The rows of a group lie close to one hidden flat surface of 13 dimensions, which passes through zero. Surfaces can cross.
In the rows, 128 means zero.
Known rows, each followed by its group:
[ 96 136 172 103 161 141  98 127 148 143 149 156 133 133 117 110 143 131
 123  72]	j_575
[ 93  95 117 145  87 134 185 133  91  99  83  82 156 128 106 128 124 154
 108  98]	j_499
[134 101  78 105 122  77 159 128 105  70 138 155 152 175 134 120 166 112
  88 125]	j_128
[134 154  99  84 121 106 149 150 126  73 119 119 172 144 156  98 164 144
 130  77]	j_703
[127 135 117 139 122 122 126 139 131 132  99 139 124 128 146 119 125 144
 126 148]	j_499
[116 154 146 176 121 146 163  89 103  97  38 159 130 153 126  76 100 124
 122 104]	j_335
[118 143  99 115 114 138 151 121  84 168 146 112 136 117  95 114 122 142
 133 111]	j_703
[105 106 125 128 158 120 117 127 153 114 102  89 174 135 128 130  61 139
 114 130]	j_703
[ 98 132 158  93  77 128 127 143 118 146 152  85  98 126 147 164 168 138
 148 115]	j_128
[117 129 148 167 133 135 120 138 101 123 131 100  99 122 118 117 131 140
 122 120]	j_703
[121 111 128 121 108 135 138 126 155 113 124  95 131 146 158 138 110 139
 134 138]	j_128
[130 106 102 113  87 126 128 144 125 155 140 152 131 119 117 167  84 133
 134 148]	j_335
[141 133  92 136 130 100 172 117 133  82 167 119 127 207 145 102 105 112
 148 121]	j_128
[128 110 139 148 149 144 130  91 144 123 101 119 113 130 139  91 143 136
 114 139]	j_117
[131 118 146 169 180 139 131 137 142 103 100  98 115 122 142 121 168 114
 122 158]	j_335
[143 143 115 142 238 113 197 119 130  98 173 143  78 167 141 167 126 175
 195  89]	j_499
[ 69 121 180 133  99 154  79 119 127 216 149  65 110 109 130 189 124 143
  87 171]	j_575
[111 129 137  66 118 125 119 178 122 115 154 100 136 105 117 131 158 128
 173  67]	j_117
[115 104 141  59 134 173 116 166 185 123 119 134 149 124 161 149 158  95
 156 125]	j_128
[112 104 134 118 113 118 141 146 151 120 143 118 147 138 131 162 139 126
 125 127]	j_335
[111 147 136 128 106 144 135 115 149 172 138 102 132 145 145 139 134 125
 127 157]	j_499
[ 71 136 158 121 112 137 130 193 113 147 110 119 132 118 104  89 197 119
 142  85]	j_575
[132 154 121 127 138 131 103 124 112 153 149  94 111 141 138 122 131  81
 128 180]	j_117
[136 144 101 144 174 130 138 134  75 152 114 178 115 105 107 172 116 150
 110 148]	j_117
[126 123 178  92 121 156  81 113 139 112 112 141 125 115 148 180 111 104
 115 121]	j_575
[ 93 121  98 128 141 149 160 118 131 128  62  69 149 165 160 135  41 140
 139 174]	j_499
[106 118  93 114 122  82 147 138 139 116  72 111 139 150 163  73 162 145
 127 156]	j_499
[138 190 146 133  83 105  63 215  83 135 146  89 140  65  94 111 134 116
 140  97]	j_575
[ 92 138 158 145 130 144 135 139  99 108  61  66  91 147 173 131 198  84
 120 187]	j_703
[184 182 112 127  99 126 150 127 124 115 163 147 152 122 115 122 130 110
 153 101]	j_628
[132 113 148 151 153 107 144 108 132 125 113  96 146  98  90 150 124 115
 136 131]	j_703
[113 155 147 116 169 180  80 134 161 118  90 144 153 120 158  73  74 189
 117  65]	j_628
[109 159 175 152 160 123 129  95 116 148 125 152 116 120 107 153 127 158
 118  90]	j_128
[125 114 148 148 110  94 146  95 128 103 106 116 102 137 124 100 143 119
 147 123]	j_128
[ 67 124 125 163  86 115 159 190 150 172 116 184 138 187 129 144 132 109
 119 170]	j_628
[146  78 127 164 128 127 114  90 135 105 178 148 135 133  86  94  80 157
  89  78]	j_117
[144 183 103 152 132  85 165 120  94 123  80 108 121 114 151 129 135 181
 147 138]	j_335
[136 132 138 148 157  98  89 138 145 126  79 151 115  94 136 138  61 164
 148 141]	j_499
[101 138 150 129 133 112 133 120 125 111 108 155 117 167 133 110 121 112
 134 109]	j_575
[117 116 116 122 138 140 106 150 106 121 110 130 103 130 149 115 139 136
 113 144]	j_575
[125 147  99 149 144 102 161  82 122 120 125  70 106 192 166  62 141 129
 134 167]	j_117
[154 171 132 119 179 130 107 110 120 101  93 140 128 128 152 126 127  95
 128 145]	j_117
[128  97 146 141 123  66 153 117 154 138 120 167 142 102  97 176 159 134
 126 137]	j_703
[141 118 112 139 112 136 140 114 142 139 123 104 155 107 119 132 104 141
 121 142]	j_628
[ 90 109  99 121 187 138 173  61 169 170  86 119 182 151 128 116  47 197
 115 127]	j_628
[ 92 121 111  77 181 141 137 110 105 130 113 201 123 186 125 129 106  90
 123 118]	j_499
[109 109 102 142 135 119 152 148 145 142 116 114 164 130 112 123  95 146
 131 137]	j_335
[164 113 108 143  73 136 131 115  99 124 158  72 161  86  63  87  82 121
 136  96]	j_628
[ 82  81 147 129  91 109 170 157 176 102  77 102 173 120 128 154 110 176
 140  90]	j_117
[110 111 142  88 163 122  82  61 115 126 127 154 118 149 121  67 140 101
  91 107]	j_499
[ 50 104 165 115 120 126 155  99 145 171 102 112 120 168 134 150 146 116
 127 147]	j_703
[ 85  87 170  93  93 154 143 129 133 146 165  65 110 122 103 156 144 111
 168  93]	j_499
[132 120 125 124 110 119 121 112 128 122 126 125 131 122 136 122 153 137
 101 130]	j_128
[150 106  83 125 106 114 143 149 154 104 128 128 200 120 127 134 117 143
  93 135]	j_628
[125 131 139 165 180 128 156 126 139 135 155  91 123 154 124 192 106  92
 144 172]	j_628
[105 166 129 137  84 155 119 153  84 140 153 126 104 161 158 127 164 149
  86 120]	j_703
[124 125 131 111  93 112 152 146 158 157 129 129 164  98 107 143 167 122
 143 129]	j_575
[113 154 118  92 140 120 125 153 148 132 154 161 160 164 134  86 177 103
 121 107]	j_335
[ 90  90 135 152 172  97 132 175 140 136 115 135  86 137 123 134 142 116
 161 159]	j_628
[151  78  72 106  89 135 128 126  45 128 153 150  77 104  83 126  79 131
 146 118]	j_628
[157 190 149  96  90 119 122 121 148 126 166  59 130 133 153  92 194  81
 172 127]	j_117
[118 130 135 135 178 138 113 117 119 135 124 118 115 140 118 113 100  99
 136 140]	j_117
[122 167 133 124  78 143 104 156 112 143 135 121 150 124 135 124 136 129
 104 116]	j_628
[129 145 170 157 141 110 131  94 170 122 111 110 151 137 117 105 115  91
 142 131]	j_117
[116 164 125 165 116 178 148 183 115 145  43  65  99  95 176 150  94 186
 174 168]	j_335
[133  90 130  82 146  93  76 138 109 100 134 125 110  81 121 140 146 146
 122 102]	j_499
[ 99 152 153 163 119  78 121  92 132 153 117 115 145 164 107 112  85  89
 119 157]	j_117
[128 122 134 178 201  99 163  87 134 121 105 191 125 138  93  96 121 141
 125 108]	j_128
[155  86 113 152 125 178 112 157 179 144 100 160 133 108 135 161  67  87
 140 208]	j_703
[139 143  90 124 162 125 120 162  95 130 111 207 104 130 137 169  73 148
 138 141]	j_335
[155 166 100 140  93 118 133 134 111 122 179  75 168 129 131 139 126 155
  92 125]	j_575
[ 90 141 162 133 113 115 138 130 118 103 117  83 136 147 140 109 165 150
 113  86]	j_703
[146 125 159 132  72 150 126 118 196 149 103 169 145 113 138 130 136  96
 141 154]	j_703
[127  98 107 139  84 106 143 204 164 101 105 220 135 134 144 144 131 149
 137 126]	j_628
[148 140 112 109  65  98 108 108 161 154 185  97 193 109 116 144  59 180
 108 102]	j_575
[148 134  97 129 149 159 113 165 147 166 142 159 170 111 105  85 171  78
 106 165]	j_128
[125 108 108 114 128 111 110 112 132 130 144 110 181 134  99 122  74 108
 100 131]	j_499
[115 161  75 137 128  83 155 189 115 154 133 186 154 171 112 134 104  94
 145 164]	j_575
[133 137 125 104  48  98  69  91 129 125 161  54 173 121 171 183  77 193
  41 138]	j_575
[154 158 138  96 153  92 171  58 148 156 151 134 163 129 102 156 178  62
 150 148]	j_703
[141 134 111 115 150 151 113 144 138 135 117 177 113 132 134 103 104 107
 155 144]	j_128
[131 130 205 173 133 116  95 131 162 107  49  91 130  53 103 139  38 141
 187 102]	j_499
[168 109 115  96 115 149 110 100 123 103 202 121 110 147 131 142 106  95
 131 120]	j_335
[146 143 121 143 111 119  90 147  85 102 153 134 125 102 133 150 114 198
  73  87]	j_703
[144  91 143 139 135 158 115 158 154 106 125 101 138  94 129 177 112 119
 132 144]	j_117
[143 151 123 174 106 165 150 149 140 155 155 123  89 135 160 137 144 174
 139 144]	j_499
[150 167  60  78 157 131  70 167  66  99 141 176 152 142 145  79 137 118
  72 113]	j_628
[101 117 107  77 137 114 102 206  89 126 156  95 121 126 121 169 116 101
 155 129]	j_117
[153  84 143 142 147 140 142  93 168 121 173 152 128 140  96 170  80  86
 149 134]	j_335
[121 137  92  90 171 100 136 142 130 102 122  73 162 156 151 117 141 104
 131 151]	j_703
[107 144 128 138 131  73 142 122 105 115 129 133 132 161 110 126  81 129
 141 103]	j_117
[144 109 141  99 114 125 104  91 191 139 101 150 137  97 157  81 181 157
 114 131]	j_128
[ 80 139 106 107 176  99 126 200 118 118 112 140 112 156 163 110 178 162
 128 117]	j_335
[146 126  96 133 155 143 107 151  95 122 141 132 120 114 107 105  82 127
 139 121]	j_628
[115 167 106 120 125 150  82 248  70 130 123 142 105 126 135 115 140  80
 144 147]	j_575
[102 100 163 142 123 164 139  80 143 118 111 109 106 153 169 181 107 171
  91 134]	j_128
[109 139 145 108  77 104 112 125 128 156 134 116 153 113 114  97 172 136
 107 106]	j_128
[117 158 149 177  66 150 138 176 158 194 138 101 118 127 121 105 149  92
 171 174]	j_628
[131 129 108 128 108 126 167 140 133 118 124 137 142 148 126 109 131 123
 149 119]	j_575
[130 124 108 107 107 121  91 116 107 160 148 127 136 110 102  74 131 128
 106 123]	j_335
[101 139 100 138  96 147 162 117 140 199 194  91 134 183 150 140 149 148
  97 175]	j_575
[167 134 128 183 107 121 135 135 179  94 112  67 167 114 122  45 115 118
 147 130]	j_499
[131 124 129 146 105  60 148 142 115 133  88 166 121  89 108 181 124 150
 147 142]	j_335
[117  92 148 136 161 162 132  95 167 123 100 140 123 135 144 127 101 155
 120 123]	j_128
[127 150 112 127 116  54 149 124 127 174 122 126 129  95 102 113 129 172
 169 125]	j_335

New rows, each followed by its group:
[125  99 105 178 159 118 205 125 149 108 168 108 161 184 115 116 211  89
  89 161]	j_128
[148 149 119 136 110  80 155 125 117 126 111 120 130 103 125 152 126 151
 158 131]	j_335
[136  99 117 108 111 111 109 109 138 115 101 133 140 102 139 112 134 162
  99 125]	j_128
[145 145 109 127  95  91 141 145 150 143 139 110 173 105 100  86 154 118
 146 124]	j_703
[169 107 118 148 187 139 110 120  98 138 137 149  66  63 112 139 157 167
 132 139]	j_128
[165 142 120 137  49 120 144  83 103 123 105 130 129 111 108  93 119  99
 137 133]	j_335
[108 149 182 139 138 184 179 130 136 121 121 150 138 162 103 175 114  48
 173 103]	j_575
[105 113 162  58  87 183  99 119 175 127 152 137 109 158 178  90 171 128
 134  81]	j_575
[110 157 190  83 172 102 129  93 141  90 100 196 155 137 136 177 165 120
 112  58]	j_128
[ 78  93 147 114 143  96 157  99 140 154 115 142 121 146 117 165 140 134
 127 134]	j_703
[106 108 120 116 116 158 113 188 101 105  81 135 111 122 130 112  90 115
 154 119]	j_575
[119  91 123  55 120  96  63 190 134 138 199 173 130  92 119 144 190 155
 104  82]	j_499
[ 99 151 127 106 123 120 167 139 123 139 186 137 112 196 151 153 176 126
 135 111]	j_128
[125 103 149 118 101 116  95 129 129 108 117 107 164  92  96  99 129 120
 107  94]	j_499
[123 132 144 110 142 171 181  71 113 113 115 191 143 141  96 141  78 152
 141  36]	j_703
[124 129 117 101 193 188  88 172 147 172 130 166 137 126 130 132 145  51
 126 190]	j_117
[139 121 140 130 130 137 122 105 162 157 160 123 148 119 105 118 129 105
 131 134]	j_335
[145 149 151 145 164 148 127  91 117  98 104 172 105 141 132 113 111 114
 131 105]	j_703
[ 95 102  85 140  85 170 215 113  71 138 143 104 135 183 112 155 119 125
 103 136]	j_499
[111 136 117 107 121 166 119 160 137 164 206 171 157 152 123 147 148 151
  83  94]	j_499
[130 139 146 152 112 185 129 125 129 121  81 146 133 127 128 109  93 104
 132 127]	j_335
[130 170  86 150 175 141 126 144  81 112  73 164 124 147 168 124 127 153
  80 161]	j_335
[126  85  89  97 128 128 123 183 119 119 170 144 113 128 121 150 108 137
 146 121]	j_499
[147 124  99 111 158 175 125 137 192 141 164 126 172 141 157 119 132 145
 110 142]	j_128
[109 184 153 131 178 119 157 112 105 171  80 107 172  65  87 152 135 173
 141  86]	j_117
[135 101 108 137 125 158 154 187 146 148 150 128 143 105 115 195 123 132
 144 151]	j_117
[126 165 140 156  93 108 163 159 130 169 132 143 160 127  77 184  67  61
 184 154]	j_575
[ 98  92 146 104 153 153 127  73 100 133 187 151 114 163  80 106 119 107
 107  64]	j_499
[108 123 139 148 172 156  99 142 145 172 123  64 126  94 135 128 140 163
 109 162]	j_335
[174 131 103 185 107 136 130 204 126 121  93 246 118 111  90 162  14  73
 190 165]	j_499
[ 87  89 156 183 156  77 100 145 133 139 139 107  89 129 106 115 113 155
 121 137]	j_703
[104 152 115 177 164 135 128 164 119 134 148  66 151 171 130 118 115  98
 101 174]	j_703
[150 133  83 140  94 128 144 134 118 140 151 116 114 128 132  69 139 163
 140 125]	j_575
[ 84 149 155 166 101 102 145 116 112 197 114 189  74 168 106 136 110  85
 153 173]	j_117
[168  92 118 115 126 181 105 160 145 104 160  56 112  89 163 199 107 139
 139 164]	j_628
[111 121 103 147 137 155 127 115 119 173 155 101 121 157 123 113  87 128
 112 165]	j_117
[159 125 120 118 130 104 101 137  57  86 143 150 100  91  89 124 108 133
 138  76]	j_628
[105 128 107 144 101 111 183 140 182 155 156  93 120 187 152  96 112 152
 184 141]	j_128
[ 87 119 137  92  67 115 130 148 138 104 100  94 196 151 132 147 115 100
 105 112]	j_128
[110 128 130 152 135 154 128 136 119 138  91 122 120 126 144 140 110 151
 113 149]	j_335
[133  36 115 130 117 134  69 159 141 106 127 147 132 105 133 148 145 112
  50 178]	j_117
[143 131 118 157 120 196 106 154 124 139 145  98 121 128 135 129  85 109
 123 159]	j_703
[106  95 163 103 171 149  73 141 131  94 169 140 124 145 153 186 173 116
  50 117]	j_335
[130 128 124 115 166 148 112 134 158 131 124 111 191 108 118 121 116 123
 102 123]	j_117
[106 121 134 123 162  92 154 112 126 116  99 138 126 148 124 121 149 115
 140 126]	j_703
[174  94 125 140 172 127  60 151 119  76 181 116  77  97 146 164  93 169
 117 120]	j_703
[ 99 103 148 130  96 125 134 153 135 109 143 178  99 149 145 144 146 187
 116  73]	j_703
[162 165  60 116 166 113 140  98  82 115 157 129 105 163 142  88  84 158
 142 122]	j_335
[175 139  92  89 119 145 100 136 130 104 152 139 121 133 171 128 132 116
 124 150]	j_128
[161 152 135 117 149 115 105  69  82 142 144 168  99 101 117 170 128 139
 103 129]	j_703
[139 161  86 118 105 201 111 144  76 179 176 143  76 147 134  89 108 119
 139 146]	j_703
[ 75 168 140 148 104  59 133 167 106 177 118 150 131 153 106 124 160 104
 126 151]	j_575
[118 101  94 112 100  80 189 140 102 155  81 119 146  75  75 120 170 136
 164 130]	j_703
[ 98 144 149  92  91 131  84 128  85 146 123 166  87 140 132 121 108 118
 129 106]	j_117
[147 125 101 113  85 117 149 119 103 125 138 140 145 113 116 168 108 149
 119 116]	j_628
[126 153 152 145 113  70  89 116 187 140 118 164 150 145 135  57 126 121
 120 131]	j_703
[153  82 148 108 140 122  97 162 137  62 181  32 135  84 125 180 127 136
 142  95]	j_335
[173 147 122 136 102 145 137 147 132 103 186 130 165 109 122 171 142 146
 107  91]	j_703
[156 140 121 144 191 102 128  96 130 104 158 138 143 132 110 125  99 141
 121 103]	j_499
[152  98 115 127  92  93  79 157 126 123  64 178  78  73 149 102 147 148
 137 170]	j_703
[132 156 131 104 119 141 145 141 130 106 138 155 114 161 159 162 121 123
 158 108]	j_335
[ 88 110 139 123  87  88 147 119 140 167 128 116 154 133  96 136 123 123
 133 129]	j_499
[156 146 152 152 139 138 117 126 144 110 121 108 116 103 136 123 130 129
 148 125]	j_499
[148 128 118 157 167 113 153 112 134  85 118 113 150 143 121  94 148 107
 116 130]	j_335
[119 147  57 134 106 106 170 177 112 130 166  99 146 174 146  66 185 154
 116 135]	j_575
[142 161 167 144 161 124 137  83 112 103 149 120 122 132 111 127 145 121
 126  80]	j_703
[102 115 137 130 136  91 118 124 137 149 115 123 128 118 118 116 135 146
 121 130]	j_575
[127 183 123 108 102 181 104 136 124 165 125 154 197 137 145 178 126  86
  56 166]	j_499
[125 168 170 119 125 152 126 134 155 150 128 119 111 115 141 126 145 126
 180 108]	j_335
[ 74  97 161 134 172 115 146 166 205 178 134 155 144 137 104 119 157 115
 161 127]	j_335
[112 150 117 111 128  92 126 144 112 138 165 118 165 123  88 105 112 151
 135  64]	j_128
[154 183 107 134  87  98 147 142 106 139 138 171 133 137 128 124 171 105
 129 139]	j_575
[101 156 149 105 108  69 108 135 119 100  98 175 177 146 130 149 122 127
  88  89]	j_575
[129 116 157 156 148 107 167 129 113  99  61 139  81 119 117 105 200  76
 176 146]	j_575
[124 201 197 139 178 121 108  52 140  89 149  53 184 170 155 164 137  95
  62 109]	j_703
[175 179 122 146 161 178 112 109 153 143 226 165 163 163 121 110 128  94
  88 119]	j_499
[106 119 115 113  99 114 139 135  86 117 173  88 117 153 125 147 116 158
 117  98]	j_128
[146 139  88 135 129 138 132 138 103 107 151 132 129 168 136 124  92 101
 119 149]	j_128
[104  75 150 143 114 130 149 119 215 124  45 105 131 128 147  94  72 137
 191 151]	j_128
[127 143 112  50 111 128 134 114 151 107 117 104 176 145 168 130 146 125
 126 112]	j_703
[124 103 128 137 157 119 140 115 146 102 114 121 152 118 115 107 133 154
 115 100]	j_117
[121 123 113 110 123  63  93 183 151 109 135  83 119 157 162 125 127  77
 159 191]	j_575
[137 126 133  99 114 183  93 107 146 118 113 148 115 141 170  91 132 125
 108 125]	j_117
[136  99 147 175 126 141 105 172 148 119 190 169  70 138 139 159 134 149
 122 125]	j_703
[119 190 195 151  74 114 127  52 106 122 133 155 110 170 129 124 117 121
 110  76]	j_575
[116 103 121 129 156 172 166 135 175 127  99 170 137 144 140 108 130 144
 147 116]	j_117
[ 97  86 132 159  72 183 182 189 126  89  36 144 144 111 130 138 118 159
 135 102]	j_703
[154  94 106  60 152 138 136 110 141  73 104  98 181  94 138 175  87 149
 138  97]	j_703
[165 116 101 153 146 104 136 191 143  51 180 150 172 125 124 157 114 180
 105  66]	j_703
[147 127  78 189 125  95 156 106  94 151 125 113  71 145 130  88 111 148
 141 195]	j_575
[100 118 129 111 126 141 124 189 180 198 143 148 131 114 128 159 136 125
 164 161]	j_335
[ 82 137 212 146 140 153  69 137 106 150 114  93 123  84  82 155  72 123
 132  80]	j_575
[172 191 159 179 106 129 131 123 166 163 138  69  96 101 166 162 148 131
 169 190]	j_128
[131 139 156 121  92 129  80 109 194 171 154 134 134 135 143  89 114 106
 133 148]	j_703
[154 139  83  63 112  96 108 138 135 120 181 149 187 127 139 103 211 142
  67 103]	j_128
[124 181 132 104  92 155  94 139 104 138 103 114 153 107 131  66 134 140
 117  88]	j_335
[ 98 105 152 109  72 143 165 124 167 152 129  92 148 136 131 150 151 116
 147 130]	j_575
[146 142 134 102 118  82  55 128 145 113 149 101 120 118 171 113 152 146
 101 141]	j_703
[123 146  94 113  74  97 136 121 131 139  86 187  97 175 192 137  98 151
 134 178]	j_128
[155 184 105 106 131 144  67 106  94 129 150 120 132 131 151  94  85 148
  90 115]	j_703
[132 128 125 131 150  72 164 114 143  89 144 105 154 147 112 100 154 126
 141  98]	j_335
[101 153 114 101 166  78  75  81  99 148 100 159 115 153 150 102  91 151
  87 144]	j_703
[108 126 135 117 113 164 106 152 131 148 142 124  96 142 136  95 115 120
 154 120]	j_575
[133 162 122 128 141 135 171 120 171 127 153 137 182 173 108  67 118  88
 165  94]	j_703
